The same things were measured in two ways. Each way mixes the same 12 hidden numbers, adds some noise and spreads widely along 7 directions of its own, which tell nothing about the thing.
Some things both ways: the first way, then the second way.
[-0.85  0.72  2.55  1.92 -1.26  3.08  0.97  3.84  2.05  2.83 -0.90  2.66
 -2.34  1.94 -2.27 -1.72 -0.75 -3.66 -1.80  0.92 -2.86  1.22 -0.61  1.42
 -1.57  3.63]
[-0.87 -1.77  3.80 -1.01  2.75  1.92 -1.23 -1.59 -2.52  2.29 -1.86 -1.94
 -4.63  0.17 -1.50 -1.19 -1.13 -0.72  1.00 -0.60 -1.70  1.17]

[-0.62  0.19  0.25 -0.99  3.00  0.70 -1.63  0.58  1.70  0.95  0.85  1.95
  1.29 -0.05 -1.29  2.25  2.93  0.24 -0.48  3.15  0.83 -0.99 -3.46  1.94
 -1.16 -1.22]
[ 1.25 -0.03  1.35  0.21  2.26 -0.69 -1.40 -0.50 -1.58  0.19 -1.50 -0.72
 -0.82 -2.03  0.14 -0.50 -1.33 -2.19 -0.04 -0.16  0.00  0.71]

[-0.94 -0.96 -2.92 -0.22  1.65 -1.35 -1.17 -0.35 -0.96 -0.90 -0.18  0.16
  2.20 -2.20  2.10  3.60  0.92  3.15 -1.02  3.01  0.56  0.21 -3.41 -1.89
  1.28 -1.29]
[-0.25 -0.43  1.58 -0.25 -0.83  0.12  0.57  1.30 -1.09 -0.47 -1.27 -0.96
 -2.63 -2.10  2.72  3.42  1.40 -0.74  0.21 -0.42  1.66 -2.56]

[-2.29 -0.50  1.08  0.73  1.30 -0.37 -1.01 -1.69  1.59 -0.99  0.71 -0.27
  1.29 -0.12 -1.03 -0.46  3.62  1.24  1.07  0.03  1.41  1.31 -0.68 -1.09
 -0.19 -2.46]
[ 2.12 -0.01 -3.80  2.89  2.50 -1.62  1.54 -2.89 -0.61 -0.17  0.39  1.94
  1.81 -0.19 -4.08 -2.67 -0.14  1.70  1.43  0.96 -1.75  3.85]

[-4.87  0.33 -0.47  2.26 -3.13  0.92  2.17  5.54 -0.79 -1.51 -2.40  0.72
 -0.22  3.97  1.11  2.31 -2.84 -0.99 -1.80 -0.08 -4.04  3.39  1.26  1.05
  0.78  7.64]
[-0.05  3.18 -1.80 -2.33 -4.52 -0.96  0.19  0.43  1.60  2.70  1.96 -0.90
  5.19  1.14  4.04  0.11  0.61  1.16 -0.43  1.22  1.03 -0.33]

[ 1.06  0.69 -0.52  0.17  0.29  4.35  0.06  0.51 -1.72 -1.15  1.51 -2.20
 -0.41  0.35 -0.16 -0.54 -2.41  1.05 -0.36  0.78 -0.15 -0.74 -0.38  1.65
 -1.23  1.08]
[-0.67  0.78 -0.67  0.79  2.22  0.43 -0.26  0.97 -0.56  0.39 -0.08  1.49
  0.01  0.43  0.46  1.55  0.95 -0.91  0.04 -1.06 -1.01 -0.15]

[ 0.03 -0.89 -1.51 -0.57  2.08 -2.22 -2.22 -4.33 -0.05  0.51 -0.32 -0.48
  0.88 -2.53  1.01  0.42  1.31  3.90  0.53  1.95  0.37  2.97 -2.48 -1.91
 -0.03 -2.32]
[ 0.74  0.13 -2.01 -0.33 -0.89 -0.44  3.49 -2.46  0.55  1.22  0.00  2.09
  3.35 -0.32 -1.21 -0.93 -0.21  1.39  0.48  1.42 -0.28  2.72]

[-0.30 -0.74 -0.59 -1.69  0.37  1.02 -0.65 -1.61  0.23  0.59 -0.13 -1.08
  1.18 -0.24 -0.41  0.32 -0.76  0.27 -0.51  0.05  1.13  0.19 -1.88  2.43
 -2.60 -1.60]
[-0.81 -0.46 -3.17  1.55 -0.58  1.46 -1.60 -0.67 -2.99 -0.85  1.59  0.89
 -1.56  1.46 -0.18 -0.92 -0.36 -1.86 -0.89 -0.88 -1.03  2.13]

[-0.12 -1.68 -0.72  0.35 -0.24 -1.03 -0.05  0.60 -0.52  0.48 -0.41  0.59
  0.14  0.15 -0.59  1.73  1.35  2.97 -0.77  1.76 -0.16  0.12  0.66 -1.83
  2.08  1.24]
[ 1.89 -0.09 -2.28  2.50  0.34  1.46 -0.18  1.35 -3.58 -0.05  2.06 -0.23
 -0.55 -5.55 -2.26  3.75  2.64 -0.26  1.70  2.69 -3.25  1.90]

[ 3.73 -2.96 -0.23  1.94 -0.86 -2.27  0.09 -0.89  1.25 -0.81  0.30  2.09
 -2.19 -2.97  0.32 -1.01  0.66  1.36 -1.85  4.69 -0.24 -1.39  2.06 -4.17
  3.18 -1.30]
[ 0.50  0.17  0.72 -1.95  2.11 -0.76 -0.02  0.27  1.10 -0.03 -1.06 -2.49
  0.81  2.03 -0.67  1.10 -0.68  0.09 -1.77 -2.44  3.48 -2.53]

[ 5.57  0.45  0.58 -1.65 -0.29 -2.64  0.32 -3.97  3.33  0.26  0.70  1.33
 -2.84 -2.18 -1.94 -2.58  4.42 -0.60 -2.09  0.90  1.91 -4.94  0.59 -0.11
  1.74 -6.52]
[ 2.22  0.08  0.20 -0.08  2.21  0.86 -1.79  0.61  0.05 -0.33 -1.04 -1.38
 -1.92 -1.28 -1.10  1.79 -1.62 -2.63 -0.05 -3.27 -0.03 -0.62]

[-3.10  0.58  1.09 -0.75 -2.04 -0.30 -0.11  1.00  2.36 -1.94 -0.13 -0.88
  1.37  2.72 -1.53 -0.37  1.01  0.36 -1.16 -3.37 -0.44 -0.34  1.74  0.80
 -0.17  0.83]
[-0.19 -0.01 -1.28  3.23  2.21 -2.52 -0.85  2.58 -1.96 -2.64  0.53 -0.30
 -1.15 -3.07 -0.53  1.32  3.68 -0.71 -0.54  1.06  1.65 -0.15]

[-2.22  0.87  1.53  0.61  2.21  1.82  0.74  2.06 -0.10  0.83  2.25  2.48
  0.76  1.01 -0.37  2.37  3.17 -0.59  1.20  1.51 -0.27  0.96 -1.36  1.18
 -0.11  0.18]
[ 2.07  2.40 -1.04  2.38  0.35  0.38 -1.12  2.56 -0.45 -0.47  1.56  0.44
  1.11 -1.29  1.39 -2.84  0.25 -0.50  1.02 -0.01  0.11 -0.90]

[ 0.41  1.05 -1.04 -2.48 -0.08 -2.68 -0.63 -3.52  0.56  0.21 -1.42 -0.83
  0.68 -0.57 -0.80  0.12  0.47  0.59 -1.72  0.12  1.20  1.41  0.03  0.10
 -0.20 -0.62]
[ 1.74 -1.35  4.48 -2.69  0.47 -0.29  1.37  2.98 -1.66  1.11 -2.49 -2.69
 -0.57 -4.46 -0.09  3.87  1.35 -1.78 -0.79  1.77 -1.78 -0.42]

[ 3.05  0.35  2.40 -0.49 -0.29  2.92  2.40  2.37 -0.69  0.83  0.81  0.48
 -3.59  1.76 -1.47 -1.79  0.24  1.55 -1.57  0.04 -1.67 -0.72 -0.58 -2.00
  0.10  2.82]
[ 1.99  3.12  1.06 -1.06 -0.25 -1.11 -2.71  1.27  0.70  0.23  0.49 -2.91
  0.46 -0.59 -1.43 -0.28 -2.05  0.20 -0.94 -0.75 -0.49 -1.19]

[-2.22  0.48  3.54 -1.05  1.93  0.86  1.55  1.37 -0.01 -1.19  0.49 -3.25
  2.12  1.20  0.00 -2.15 -1.54  3.96 -3.36 -2.34 -1.48  4.97  1.41 -0.54
 -0.84  3.31]
[-1.88  1.07 -0.53  2.53 -0.87  1.08 -1.45  0.77 -1.97 -0.66 -0.37 -0.70
 -1.13 -0.64  1.03  1.72  0.82 -0.40 -0.13  0.54  0.90 -0.03]

[ 1.08  0.22 -0.33  0.71 -3.26 -0.98  2.54 -0.57 -0.23 -1.43  0.53  3.19
 -3.49  1.20 -0.54 -0.60  1.70 -1.64 -0.08 -0.99  0.36 -0.28 -0.26 -0.55
  1.74 -1.80]
[-0.24  1.57  2.67 -1.23 -0.39  0.37 -1.05  0.03  1.51  1.39 -0.86 -3.35
 -2.41  1.32  1.61 -1.43 -1.32  1.37  1.67 -0.98  0.99 -2.54]

[ 0.16  1.05  1.18  0.49  0.16  0.68  1.32  1.64 -1.19  2.81  0.08  1.45
 -0.35 -0.38 -1.10 -0.12 -1.39  0.00 -3.38 -0.09 -2.03  2.18  0.33 -0.36
  0.48  1.95]
[ 0.04  1.22 -0.50 -0.84  1.36 -1.19 -0.01 -0.12 -0.64  0.29 -0.74  0.88
  0.70  0.45 -0.33 -2.23 -0.01  0.93 -0.58  1.61 -3.37  1.90]

[ 1.02  0.24 -1.88  0.46 -2.35 -2.95  0.39 -5.36 -1.97 -1.35 -1.73 -2.56
 -1.61  0.00 -0.91 -1.84 -1.33  2.08 -0.28 -3.08  0.42  1.98  4.03  1.03
  1.07 -2.61]
[ 0.37  1.32 -1.47 -0.53 -1.79  1.29  0.24 -0.45  2.03  0.25  0.41  1.15
  1.44 -0.07 -1.57 -0.83  0.38  1.19  0.28 -0.75 -1.78  2.06]

[-2.04  1.13  2.09  0.17  1.05  2.99  0.93  3.07  0.24 -0.93  1.80 -1.06
  1.81  1.38  1.41  1.04 -0.36 -0.15 -0.89 -0.22 -2.47  0.12  0.41  0.58
 -1.49  1.09]
[-2.15  0.35 -1.76  0.75 -1.14  0.36  0.17  0.58  2.11 -0.11  0.46  0.97
 -0.01  2.03  3.88  2.37  0.36 -0.11  0.32 -1.26  1.57 -2.15]

[-0.51 -1.21  0.86  0.18 -0.45 -0.56  0.11 -0.63 -0.09 -1.95  1.36  1.13
  1.15  2.05  0.22  1.80  0.83 -0.14 -1.31  4.28 -0.17  2.45  1.74  1.04
  0.15 -0.05]
[ 2.32  1.85 -2.38  0.43 -2.85  4.18 -2.57  0.28 -2.07  1.61  2.79 -1.29
 -2.61 -1.91  3.69  1.04 -0.13 -1.47  2.01 -2.38  0.49 -1.36]

[-0.04  0.97 -3.45 -2.03 -1.34 -1.71 -0.57 -1.80 -1.76 -2.34 -0.86 -1.02
  0.52  0.14  0.55  2.18 -1.98  0.90  0.38 -0.68  1.32  0.39  0.35 -0.04
  0.17  1.38]
[-5.48 -4.16  1.69 -0.36 -1.30  2.01 -0.65 -2.15 -1.30 -0.48 -2.28 -0.31
 -0.82  1.47 -0.03  0.56  2.34  1.90  2.98  2.17 -0.03  0.21]

[-0.46  0.00  1.61  3.13  1.08 -0.28 -1.60  0.65  0.76 -2.97  0.98 -0.02
  0.75  0.94  0.04  0.19 -1.30 -1.31  1.02  2.84 -1.61  1.82  6.09  1.38
 -0.76 -0.02]
[ 2.30 -0.41 -0.53 -1.62  4.00  1.31  0.82 -1.46  0.78  0.90 -1.92 -0.80
  0.53  0.99 -2.10 -0.70 -1.40 -0.28  1.78 -2.89 -1.00  1.32]

[ 1.15 -1.07  0.14 -1.76  0.81 -0.78  0.14 -1.24  0.72  2.83  0.46  2.72
 -1.22 -1.01 -0.58  0.31  0.57  0.76 -0.35  0.10 -0.40  0.04 -1.96  2.11
 -1.04 -1.28]
[ 0.76  0.68 -1.21 -1.33  4.10  1.41  1.61 -0.40 -1.06  0.55 -1.41 -1.04
  1.86  0.20  0.19 -2.10 -2.27 -0.45  1.08  0.36  0.18  0.98]

[ 1.06 -1.12 -4.07  2.33 -0.48  1.71 -0.18 -0.64 -4.29 -2.90 -1.53 -2.00
 -2.52 -0.84  1.02  0.69 -3.94  2.24  2.37 -0.62  0.32 -0.75 -0.86 -0.48
 -0.63 -0.50]
[ 1.01  1.91 -0.16 -0.47 -0.69 -0.57 -1.05  0.80  0.53 -1.92 -1.07 -1.87
 -0.24  2.18 -2.28 -1.20 -0.34  0.43 -1.29 -2.49  1.09 -0.18]

[ 1.09 -1.64  1.15  0.45  1.95  2.69  0.13 -0.79 -1.17 -1.33  2.94  0.99
 -0.47 -0.38 -0.05  0.27 -1.26 -0.90  0.14  3.91 -0.05 -0.34  0.85  1.68
 -2.18 -0.81]
[-2.48 -1.62 -0.99  0.52  3.73  3.98 -1.97 -2.75 -2.24 -0.96 -2.58 -0.59
 -2.35  2.32 -0.62 -0.93 -2.58 -0.39  2.51 -2.02  0.00  0.33]

[ 0.05  3.61  3.23 -3.19  3.46  2.21  0.15  0.68 -0.82  1.20  1.03 -4.28
  1.31  1.57  0.19 -1.38 -0.67  5.15 -0.20 -3.50 -2.68  3.84  0.15 -0.60
 -2.26  3.60]
[ 2.53  2.34  1.16 -4.31 -1.51  4.30 -2.64 -1.62  2.08  0.87 -1.49 -2.07
 -1.89  1.72 -1.70 -2.74 -2.99  1.54  2.70 -5.55 -1.49 -0.83]

[-4.57  1.77 -2.33  1.95 -1.08 -1.34 -0.77  4.68  2.14 -0.75 -2.47  2.33
  0.06  1.41  0.73  3.26  0.51 -0.33  0.50 -2.27 -2.68 -0.63 -1.78  2.19
  1.04  2.08]
[-0.29  0.36  1.42 -0.17  0.56 -2.10  1.71  0.47  0.16  0.57 -0.85 -0.35
  0.14 -1.91  0.54  1.23  1.45 -0.19  0.30  1.72 -0.51  1.45]

[-5.03  1.74  1.86  1.30 -1.47  4.61  1.31  3.28  0.32 -0.77  0.14 -1.88
  1.12  3.72  0.05  0.42 -1.11 -3.38 -0.84 -1.87 -3.16 -0.10  1.04  2.55
 -2.67  2.90]
[ 2.53  0.88 -2.66 -2.51  2.84  0.91  1.41 -0.79  1.23  0.25 -1.36  0.20
  1.42  1.43  1.48 -0.99  0.11  0.87  2.62 -3.66  0.60 -1.24]

[-2.09 -0.80  0.35  1.46 -1.25 -0.13  1.69  0.32 -2.97  0.29 -1.46  1.12
 -1.47  3.42 -0.76  2.06 -1.25 -0.30 -1.82 -0.08 -3.18  2.16  1.96  2.09
 -0.62  1.04]
[ 0.14  0.16 -1.63  1.22  0.66 -0.28  0.15 -1.11 -0.89 -2.05 -1.33  0.40
  1.56 -3.14  0.78 -1.24 -0.09  0.96  1.46  2.53  0.67  0.69]

[ 0.22 -1.10 -1.84  0.06  0.17 -1.00 -0.46  0.91 -2.25  1.22 -1.44 -0.33
  0.63 -0.68 -0.30  1.92 -3.67  3.36 -2.82  0.13 -1.66  1.25  1.08  1.22
  0.51  1.75]
[-0.85 -0.23  0.39 -2.41  4.04 -1.55  0.87 -0.02 -0.41 -0.62 -3.23  0.03
  2.03  0.14  0.52 -1.26 -0.25  0.10 -1.17  1.03  0.71  0.30]

Other things, the second way, with their names:
j_913: [ 0.04  1.03  2.18 -1.41 -0.08  0.47  0.11  0.58  2.09  0.98 -0.97 -1.88
  1.69  2.69 -0.81 -3.52 -2.50  0.23 -2.03 -0.98  0.91 -0.26]
j_718: [ 0.13 -0.91  0.18  0.11  2.99  1.79 -0.33 -1.29 -0.93  1.96 -1.62 -1.66
 -2.32 -2.09 -0.12  3.63  0.86  0.55  3.05  0.10 -2.53  0.33]
j_878: [-0.49 -1.42  2.55 -1.34 -0.07 -2.07 -0.10 -0.53  1.55 -0.42 -1.69 -0.38
 -0.49 -0.78 -0.84  1.95  0.06  0.35 -0.01  0.34 -0.18 -0.53]
j_260: [ 2.25  2.96 -1.64  1.88 -2.49 -0.78 -4.10  1.87 -0.80 -1.87  3.03  0.02
 -0.27  0.60 -3.46 -2.35  0.20  0.02 -0.83 -1.89 -1.57  0.67]
j_837: [-0.94  0.75 -2.93  0.25 -1.18 -0.12 -1.01 -3.50  3.81  0.60  0.36  2.66
  2.11  2.06 -1.05 -2.28 -2.61  2.16  0.46  0.28 -4.25  2.77]
j_904: [-2.82 -0.08 -4.71 -0.41 -2.91  1.71 -2.28 -4.65  1.27 -0.73  0.38  0.84
  2.42  4.27 -0.48 -1.87 -2.38  0.47 -0.46 -1.57  0.11  2.94]
j_679: [ 0.58  0.15  0.46 -1.84 -0.58  0.19  0.91 -0.42  0.65  1.07  0.11  0.86
  0.86  2.12 -2.17 -2.87 -1.36  1.19 -0.20 -0.34 -3.09  1.29]
j_85: [-1.73  1.23 -0.08 -1.05  0.29 -2.68  0.86 -1.67  2.63  0.53 -0.85  2.56
  1.74  3.43 -1.73 -2.64 -0.45  0.90 -1.97 -0.64 -2.10  3.64]
j_292: [-1.41  1.19 -2.03  0.10 -1.20  1.40  0.29 -1.02  3.02  0.48 -0.09 -0.04
  2.89  1.82  2.24  1.83  1.58  1.87  0.98 -2.05  3.36 -2.17]
j_53: [-0.10 -1.58 -0.77  2.00 -0.81  0.39 -0.88  0.13 -1.53 -1.75  1.16 -0.73
 -2.56 -0.64 -2.38  0.50  0.23 -1.22 -0.60 -0.39  0.05  0.89]
j_418: [ 2.16  0.34 -1.65 -1.04 -3.53  2.87 -1.00 -4.26  1.03  2.87  1.07 -1.63
  0.61  0.93  0.47 -2.48 -2.74  2.01  3.33 -1.16 -1.78  1.59]
j_204: [-1.93 -1.50  2.55  0.07  1.44  2.63 -1.78 -0.64 -0.28 -0.10 -1.44 -3.57
 -4.98  1.46  0.17  0.29 -0.71  1.37  2.90 -1.76  1.54 -3.51]
j_376: [ 2.49  1.33 -2.41 -2.94 -0.96  1.86  0.62 -2.80  1.12  2.79  0.65  1.92
  1.82  4.70 -0.13 -5.00 -3.86  0.09  1.07 -3.49 -3.29  2.38]
j_392: [-1.70 -1.52 -1.01  3.12 -0.70 -3.58  4.00 -1.69  0.26  0.95  0.23  2.93
 -0.04 -3.08  1.48  2.85  4.05  0.33  0.93  3.66 -0.16  3.40]
j_917: [-0.89 -3.25  1.22 -0.26  0.31 -0.07  1.07 -2.97 -1.54  0.48 -1.09 -0.41
 -2.40  0.45 -1.21 -1.57  0.77  0.13  2.19  0.06  1.05  1.38]
j_95: [ 0.85  1.01  0.38 -2.72  1.79 -1.36  2.30  0.67  0.80  1.61 -1.55 -1.58
  1.26 -0.48  2.53  2.46  1.88  1.36  0.80 -0.12  1.32 -1.84]
j_685: [ 0.28  0.08 -0.30 -2.08  2.15 -1.36 -0.02 -1.52 -1.07  1.10  0.15 -0.47
  0.87  1.99 -0.50 -1.93 -0.98  0.33 -1.22 -0.47  1.17 -0.51]
j_197: [ 4.15  2.11 -0.96  2.65 -0.85 -3.02 -0.65  2.74 -1.33 -0.09  3.10 -0.11
  0.61 -2.89  0.34 -2.53  1.52 -2.32 -1.84  0.09  1.44  0.52]
j_668: [ 3.36  0.09 -1.18  0.89 -0.28 -1.16  0.83  1.50  1.05 -0.33  0.60  1.95
  2.49 -2.45  0.56 -1.36  2.57  0.60  0.90  0.07 -0.29 -0.49]
j_381: [-0.95 -0.72  1.83 -0.85  1.59  0.34  1.58 -0.59  2.59  1.83 -1.85  2.04
  2.63 -0.54  0.56  0.71 -0.06 -0.38 -1.12  0.11  1.17 -0.65]
j_803: [-0.05 -0.52 -2.81  1.02  2.51 -1.21  2.69  0.62 -0.45 -1.38 -0.45  1.25
  1.80 -2.26 -1.15  2.68  1.63  0.04 -0.49  2.03 -1.23  1.91]
j_476: [-0.92  1.27 -0.87 -0.02 -2.08  1.53 -1.22  1.38 -2.04  0.64  2.37  0.30
  1.55  1.32 -0.74 -1.22 -0.58 -0.78 -0.51  0.72  0.00  0.36]
j_160: [-1.00 -0.53  1.36 -0.09 -1.83  1.85 -2.53 -4.32  0.82  1.40 -1.00 -1.03
 -5.30  0.40  0.49 -1.43 -2.24  1.43  3.16 -1.47 -2.05  0.57]
j_16: [-3.85 -2.13  2.68 -0.96  0.20  1.52 -1.09 -2.30 -0.83  0.63 -2.12 -1.78
  0.00  1.92  0.43  0.50 -2.55  0.18  1.56  1.31  0.54 -0.71]
j_686: [ 0.89 -1.05  0.47 -0.66  2.80 -3.11 -0.22  1.66 -0.06 -1.84 -0.37  1.32
 -0.90 -0.83 -3.61  2.03 -0.05 -1.42 -3.74 -0.21 -2.37  0.08]
j_97: [-3.27 -1.60 -1.84  3.10 -0.52  2.46 -0.72 -4.50 -0.87 -0.74 -0.56  1.53
 -2.28  3.43 -1.79 -2.97 -1.55  1.21  0.61 -1.35  0.40  2.11]
j_172: [ 0.90 -0.78 -0.78 -1.23  3.84 -4.00  2.15 -1.31 -0.22  1.46 -1.03 -0.12
  3.93  0.58  0.53  0.36  1.38  1.80  0.65  2.36 -0.06 -0.14]
j_884: [-0.20 -1.32 -0.51 -0.81 -0.93 -0.26  0.55 -1.95  1.26 -0.18 -0.95 -0.60
  0.11  0.72 -0.05  1.57 -0.18 -0.02  0.07 -1.40  2.08 -0.02]
j_955: [ 0.49  0.81 -1.32  0.70  3.70  0.78 -0.27  2.96 -3.85 -2.44 -1.75 -0.32
 -0.96 -1.20  1.60  0.08  1.38 -1.61  1.44  0.47 -1.19 -0.09]
j_852: [-3.10 -0.78 -1.35  0.37 -0.60  0.84 -1.37  0.61 -0.45 -2.87 -0.82  0.10
 -0.39  0.18  0.77  0.88  0.14  0.54 -0.67  1.20 -0.11 -0.49]
j_972: [-1.04 -0.19 -3.14  2.36 -0.86 -1.00 -1.37  0.61 -2.81 -2.96  0.55  0.94
  2.08  0.52  1.65 -1.34  2.86 -1.36 -1.99 -0.53  5.02 -0.48]
j_691: [ 3.24  0.47 -1.72 -1.59  6.39  0.11  1.02 -2.21 -1.07  0.14 -2.82  1.11
 -0.37 -0.27  0.88 -3.96 -0.12  0.93  3.84 -2.27 -0.83 -0.27]

Some of these things the first way, each followed by its name:
[-1.01  2.17  3.42 -0.97  2.52  0.99  0.92  0.22 -1.41  0.68  1.45 -2.42
  2.25  1.55 -1.20  0.04  0.87  1.67 -1.75 -2.30 -1.06  2.27  2.84  0.55
 -1.16 -0.71] => j_837
[-0.33  0.57 -0.45  0.59 -0.94 -0.67 -1.10 -0.08  0.83 -1.51 -1.43 -0.27
 -0.03  2.38 -0.98  0.35  1.36  0.97  0.70  0.49  0.64  2.48 -0.31  0.99
 -0.23 -0.57] => j_197
[-0.86 -0.92 -0.85 -1.20 -0.94 -0.41 -0.11 -2.38  1.23 -1.13 -1.03 -1.18
  0.34 -0.23 -0.55 -1.00 -0.33  0.23 -2.36  0.93  1.00  0.41 -0.91  0.48
 -0.49  0.37] => j_972
[ 0.60  0.80  2.70 -1.76  1.81  0.45  1.12  1.32  2.09 -0.40  2.07  2.74
 -0.86  0.71  0.70  0.08  1.43 -1.07 -0.74  2.91 -1.42  0.86 -0.95 -0.22
 -0.98  2.33] => j_16
[ 1.91 -1.30 -2.18 -1.61  0.59 -5.64 -1.65 -4.18  0.39 -1.87 -0.53 -0.13
  1.11 -2.42  0.32  1.23 -0.37  2.96 -1.42  0.95  1.47 -0.07  2.88  0.36
  1.49 -3.47] => j_904
[ 0.22  0.13 -2.19 -0.02 -2.20  1.36  0.50 -5.19 -2.42 -0.27 -0.17 -1.11
 -1.73  0.05 -0.72 -0.76 -0.45 -1.96  1.79 -0.23  1.92  0.97 -0.97  1.34
 -1.76 -2.49] => j_679
[-1.62 -1.60 -1.22 -0.44  1.00  3.29  0.04 -2.56 -2.24 -1.37  1.95 -2.05
  0.82 -0.95 -0.55  0.40  0.57  1.62  0.88  0.36  2.40 -1.53 -2.23 -0.81
 -1.22 -1.04] => j_292
[-3.68  1.88 -0.61  2.06 -1.59  0.90  1.17  3.62  2.09 -1.82 -0.71  1.20
 -1.04  1.79  0.23  1.22  2.73 -1.43  1.58 -1.78 -1.16 -1.68 -0.59  0.19
  1.77  2.41] => j_260
[-1.25  0.30 -2.91  2.12 -1.13 -2.36 -1.13  0.50  1.15 -2.63 -0.64  2.42
 -0.44 -0.27  1.00  3.50  2.29 -1.45  0.60  2.90 -0.54 -2.75  0.42 -0.61
  2.61 -1.04] => j_878
[ 3.07  0.33  3.67 -2.45  0.25  2.55  0.98 -0.79 -1.70 -0.17  1.91 -3.63
  0.31  1.89 -2.79 -3.25 -2.27  2.88 -3.77 -1.07  0.21  1.95  3.06 -1.08
 -1.71  1.19] => j_718
[-1.83  2.83  4.89 -4.64  0.48  0.22  1.73  0.46  5.12  1.75  1.39 -0.55
  0.73  1.38  0.55 -3.60  2.58  1.13 -1.63 -2.91 -2.38  4.01 -1.16  0.02
 -1.17  4.53] => j_476
[-3.19  1.12  0.52  0.40 -0.39  1.51 -0.30 -0.24 -0.22 -0.96  1.39  0.26
  2.30  2.16 -1.34  1.88  0.84 -2.51 -1.39  0.51  0.01  0.48  0.67  3.00
 -1.21 -1.29] => j_691
[-1.08  3.43  2.43  0.73  0.42  3.55  1.63  2.77  1.13  3.02 -1.13 -0.63
 -1.03  1.47  0.49 -1.25 -0.71 -3.23 -0.91 -0.73 -3.93  2.23 -1.53  2.38
 -2.85  2.22] => j_376
[ 0.56  2.37  0.98 -1.79 -3.76  0.58  0.74 -2.28  3.71  1.02 -1.78  0.99
 -3.77  2.10 -1.67 -3.52  1.76 -4.53 -0.62 -2.10 -0.82 -0.51 -2.87  0.70
 -2.62 -0.88] => j_917
[-3.06 -0.01 -2.96  2.22 -1.34 -0.89 -0.05 -0.08  1.25  1.38 -3.64 -0.95
 -0.30  0.05 -0.36  1.54  2.11  0.36  0.23 -0.85 -0.63 -1.45 -0.73  3.54
  1.59 -0.59] => j_381
[-4.84 -0.98 -2.52 -0.10 -1.08  0.76 -0.58  0.74 -0.27 -2.03 -0.17 -0.51
  2.95  0.42  0.28  3.00  0.02  0.80 -0.66 -0.15  1.31 -0.43 -2.35 -0.04
  0.17  1.11] => j_95
